Each new row is followed by its nearest point in the smallest flat space through zero that holds the last named rows.
In the rows, zero is written as 128.

K_720 (3 x 15):
[[155 143 155 118 113  98 118 149 135  78 139 148 143 164 110]
 [170 137 144 139 113  84 119 108 167 158 140 133 176 135  89]
 [133 109 143 131 124 130 142 159  93 114 146  87 138  94  88]]
New rows:
[110 122 130 157 126 154 118 110 113 106 106 108  96 164  88]
[121 126 128 124 130 136 130 138 116 114 128 125 119 127 132]
[145 137 141 109  84  91 114 171 145 136 142 114 159 128 103]
[157 130 149 130 115 100 126 138 135 118 143 123 157 132  91]
[140 143  96 147  98 160 153 156 110 160 133 139 103  95 103]
[119 116 122 133 133 140 136 129 114 144 129 107 125 103 122]
[145 169 165  98  95 126  87 139 159 134 142 150  99  98 158]
[133 138 130 124 126 120 121 123 141 120 125 147 128 148 137]
[137 151 128 140 138 148 140  92 134  88 115 115 120 157 132]
[125 135 128 123 128 129 124 129 131 113 124 142 120 144 141]

K_390 (3 x 15):
[[126 123 122 134 134 170  97 149 158 108 130 118 125 106 113]
 [115 126 158 153 134 105 119 149  80 119  95 124 128 131 172]
 [142 119 126 154 134 103 123 146 124 121 118 128 122 113 138]]
New rows:
[153  93 160 142 119  91 119 148 118 163 156 103 108 122 139]
[143 122 125 148 131  94 134 136 119 129 121 131 123 121 138]
[112 167 131  93 124 129 166 151  84 137 109 109  99 153  94]
[113 137 140 109 122 130 141 110 109 139 128 130 134 150 136]
[146 113 148 153  93 118 160 116  97 150 114 126 141 101  92]
[138 126 124 133 127 102 141 123 122 136 129 133 127 130 131]

K_253 (3 x 15):
[[152 111 118 140 145  89 135 109 107 129 102 102 123 164 156]
 [133 124  93 177 102 101 146 165 109 124 118 130 113 124 150]
 [171 127 131 153 167 121 137 154 105  84 126 158 156 117 113]]
New rows:
[140  87 100 162 168 109  99 155 110 115  94 151 128  95  85]
[155 127 122 155 146 119 138 154 110  99 125 148 142 119 123]
[143  86  85 103 105 150 127 150  96 142  93 154 101 148 103]
[127 127 118 140 118 121 132 136 124 130 125 126 122 128 135]
[154  90 157  94 126 167  85 143 152 145 118  96 105 162 112]
[119 127 144  98 136 137 117  99 140 141 129 115 129 139 125]
[ 88 134 133 109 115 103 151 130 165 100 115 163 126 159 167]
[120 127 123 128 118 125 128 126 130 137 126 121 120 131 134]
[151 105 114 110 129 147  98 135 138 137 102 154 128 148 135]
[132 127 132 123 135 127 127 121 127 127 126 126 131 132 127]
[114 163 117  91 144 117 156 149 160 108 125 167 109 138 149]
[125 131 129 128 125 135 127 134 131 126 133 134 130 120 122]

K_746 (3 x 15):
[[115 173  72  95 113 187 127 110 162 135 125 122 110 143 112]
 [139  82  86 127 135 139 132 148 153 145 106 131 142 139  89]
 [148  81 122 128 107 114 162 148 126 118 119 148 117 120 132]]
New rows:
[122 129  88 132 158 123 167 143 116 106 144 123 105 128 123]
[132 121 117 122 117 133 140 131 133 125 125 134 120 128 128]
[ 91 101 118 102 158 146 107 156  96  95 135 163 129 144  99]
[130 115 120 131 135 128 125 133 134 134 122 127 136 131 116]
[115  93 123 150 120 114 102 110 154 171 109 119 120  96 156]
[131 114 130 135 136 120 124 134 127 132 124 127 137 129 121]
[160 151 113 161 146 129 141 117 157  86 132  94 106  94  98]
[126 134 121 124 126 135 127 125 132 129 128 127 126 130 126]

K_546 (3 x 15):
[[143  52 129 173 129 142 103  94 118  85 147  81 142 140 159]
 [181 120 113 187 141 161 138  99 135  71 114 149 188  66 100]
 [121 115  83 155 144 145 157 131 145 109 108 108 172  54 117]]
New rows:
[104 126 112 117  99 134 156 152 181 104 103 105 122 130 118]
[107 127 109 121 132 126 141 140 135 138 121 113 131 109 130]
[167 156 111 173 165 111 129 118 123 131 144 126 162  97 119]
[149 133 120 149 134 141 136 119 133 108 119 142 153  98 112]
[102 127 123 109 133 124 129  82  78 119 128 143 169 159 152]
[133 119 136 131 125 128 119 121 123 124 134 125 123 142 134]
[ 91 152  65 131 110 175 175 125 122 156  65 129 135 140 165]
[ 99 136 102 115 134 124 149 148 139 145 116 115 132  99 126]
[134 149 134 128 134 127 150 129 127 121 119 163  90 116  95]
[139 159 134 120 128 128 134 133 130 134 121 158 129 123 110]

K_531 (3 x 15):
[[129 142 145 158 100 175 108 162  98 136 135 133 141 168 122]
 [133  90 108 142 125 132  98 122 131 158 116 107 153 118 113]
 [109 149 131 156 132 143  93 126 125 130 165 173 173 126 136]]
New rows:
[137 127 100 153 144 100 137 128 107 150 128 148 120 140  95]
[128 122 124 130 129 127 123 126 129 133 127 125 133 125 126]
[128 153 109 155 137 151 123  89 103 185  91 144 125 157 156]
[128 125 128 140 121 141 115 135 121 136 129 128 139 136 124]
[101 127 119 125 119 114 142 126 112 124 145 160 158  97 124]
[118 137 125 131 139 120 119 116 136 124 145 150 144 115 135]
[165 175 117 128 113 156  99 108 125 123 124 171 137 139 146]
[119 150 138 141 126 141 119 135 121 122 147 153 141 137 134]
[191 119 117 121 128 130 168 158 112 158  65 144 141 144 115]
[141 112 128 124 115 137 137 141 119 136 105  97 109 142 118]
[110 128 141 125 185 139 135 127 126 113 128 118 138 108 120]
[124 130 125 123 137 117 130 119 136 124 133 135 130 117 132]

K_370 (3 x 15):
[[150 113 135 117 182 137 174 149 126 103 173 149 153 131 125]
 [107 129  88 144 172 123 108 105 145 116 155 120 170 136 120]
 [127 107 142 104 127  53 168 171 107 148 159 134 103 163 133]]
New rows:
[136 112  97  62 175 149 157 121 151 165 151 141 136 113 128]
[137 121 127 125 160 133 148 135 129 114 153 137 146 130 125]
[ 90 133 189 129 106 106 110  95 129 150 114 118 104 144 104]
[117 132 130 128  94 108 112 127 124 147 107 118 106 133 131]
[108 142 140 129  98 118  97 133 151 114 144 128 142 172 135]
[114 130 116 132 123 110 114 122 130 136 126 120 127 136 128]
[156 116 120 108 141 141 129 154 133 139 179 114 121 140 161]
[136 120 133 121 145 120 149 142 124 123 147 136 132 134 128]
[192 145 116 118 159 106  88  88 124 129 129  99 137 112 108]
[120 132 113 137 138 136 114 114 136 123 129 123 142 126 125]
[135  83 128 145 107 202 180 104 151  82 155 125 148 118 118]
[153 130 138 129 154 184 144 125 134 101 133 143 148 105 125]

K_45 (3 x 15):
[[122 115  82 110 154 140 173 207  87 123  94 112 199  90 108]
 [137 126  81 123 149 167  89 172 134  75  92 152 188 130 142]
 [ 88 149  73 116 169 128  96 173  73 138 104 104 194 136  99]]
New rows:
[ 96 115 129 103 120 129 162 130 135 132  65 121 110 141 191]
[137 120 131 127 124 132 144 134 134 123 126 132 128 118 132]
[121 139 130 149 136 118 155 126 122 104 146 116 170 112 139]
[129 124 122 125 131 130 142 142 122 127 122 125 139 119 125]
[129  92 165 116 191 119  91 138 156 125 138 146 124 128 124]
[131 130 127 131 127 133 111 121 137 118 127 136 126 136 135]

K_478 (3 x 15):
[[138 116 139 108 126 125  69  46 153 181  78 147 107 128 105]
 [171 158 158 129  81 141  89  38 149 167 170 172 150 131 127]
 [158 114 184 133  98 150 104  67 159 163 147 145 147 109  61]]
New rows:
[101  94 154 167 136 172 108 147 123 121 125 122  94 169 124]
[121 114 131 128 137 129 133 141 129 125 116 118 124 123 112]
[160 133 144 111 155 121  93 119 142 157  88 140 126 111 153]
[128 127 121 117 132 122 102  98 134 148 100 135 114 133 132]
[174 139 132 120 108 156 113 101 121 118 106 115 158 119 106]
[139 127 144 129 117 134 119 105 137 140 135 136 134 124 111]
[140 104 185 127  75 105 144 149  91 164 137 168 152 130 165]
[140 142 136 134 112 134 132 121 128 126 158 138 142 129 133]
[108 152  99 112 128 155 127 153 102 124 138  79 139 117  78]
[121 115 133 133 135 131 145 156 126 115 129 114 130 121 111]

K_423 (3 x 15):
[[152 118 125 118 118 142 103 105  93 150 115  95 155 184 120]
 [118 105 130 130  79 125 155 107  89 158  95 136 122 182 111]
 [136 135 107 115 144 141 161 166 155 176 152 163 141 144 142]]
New rows:
[143 130 128 137 147 131 113 130 151  85 149 141 119 100 138]
[127 139 131 131 150 125 115 135 148 102 142 125 124  90 135]
[103 117 126 117  84 104 137  72 154 112 128 159 174 130  73]
[115 119 135 135 105 120 139 116 113 124 111 132 115 133 119]
[130 158 131 135 112  99 156 151 120 128  76 126 117 149 134]
[117 120 130 132 108 123 146 124 119 135 116 140 118 137 122]
[159 130  87 109 129 105  86 130 108 125 119 131 147 125 127]
[142 130 127 123 138 135 106 122 123 128 132 109 142 137 129]
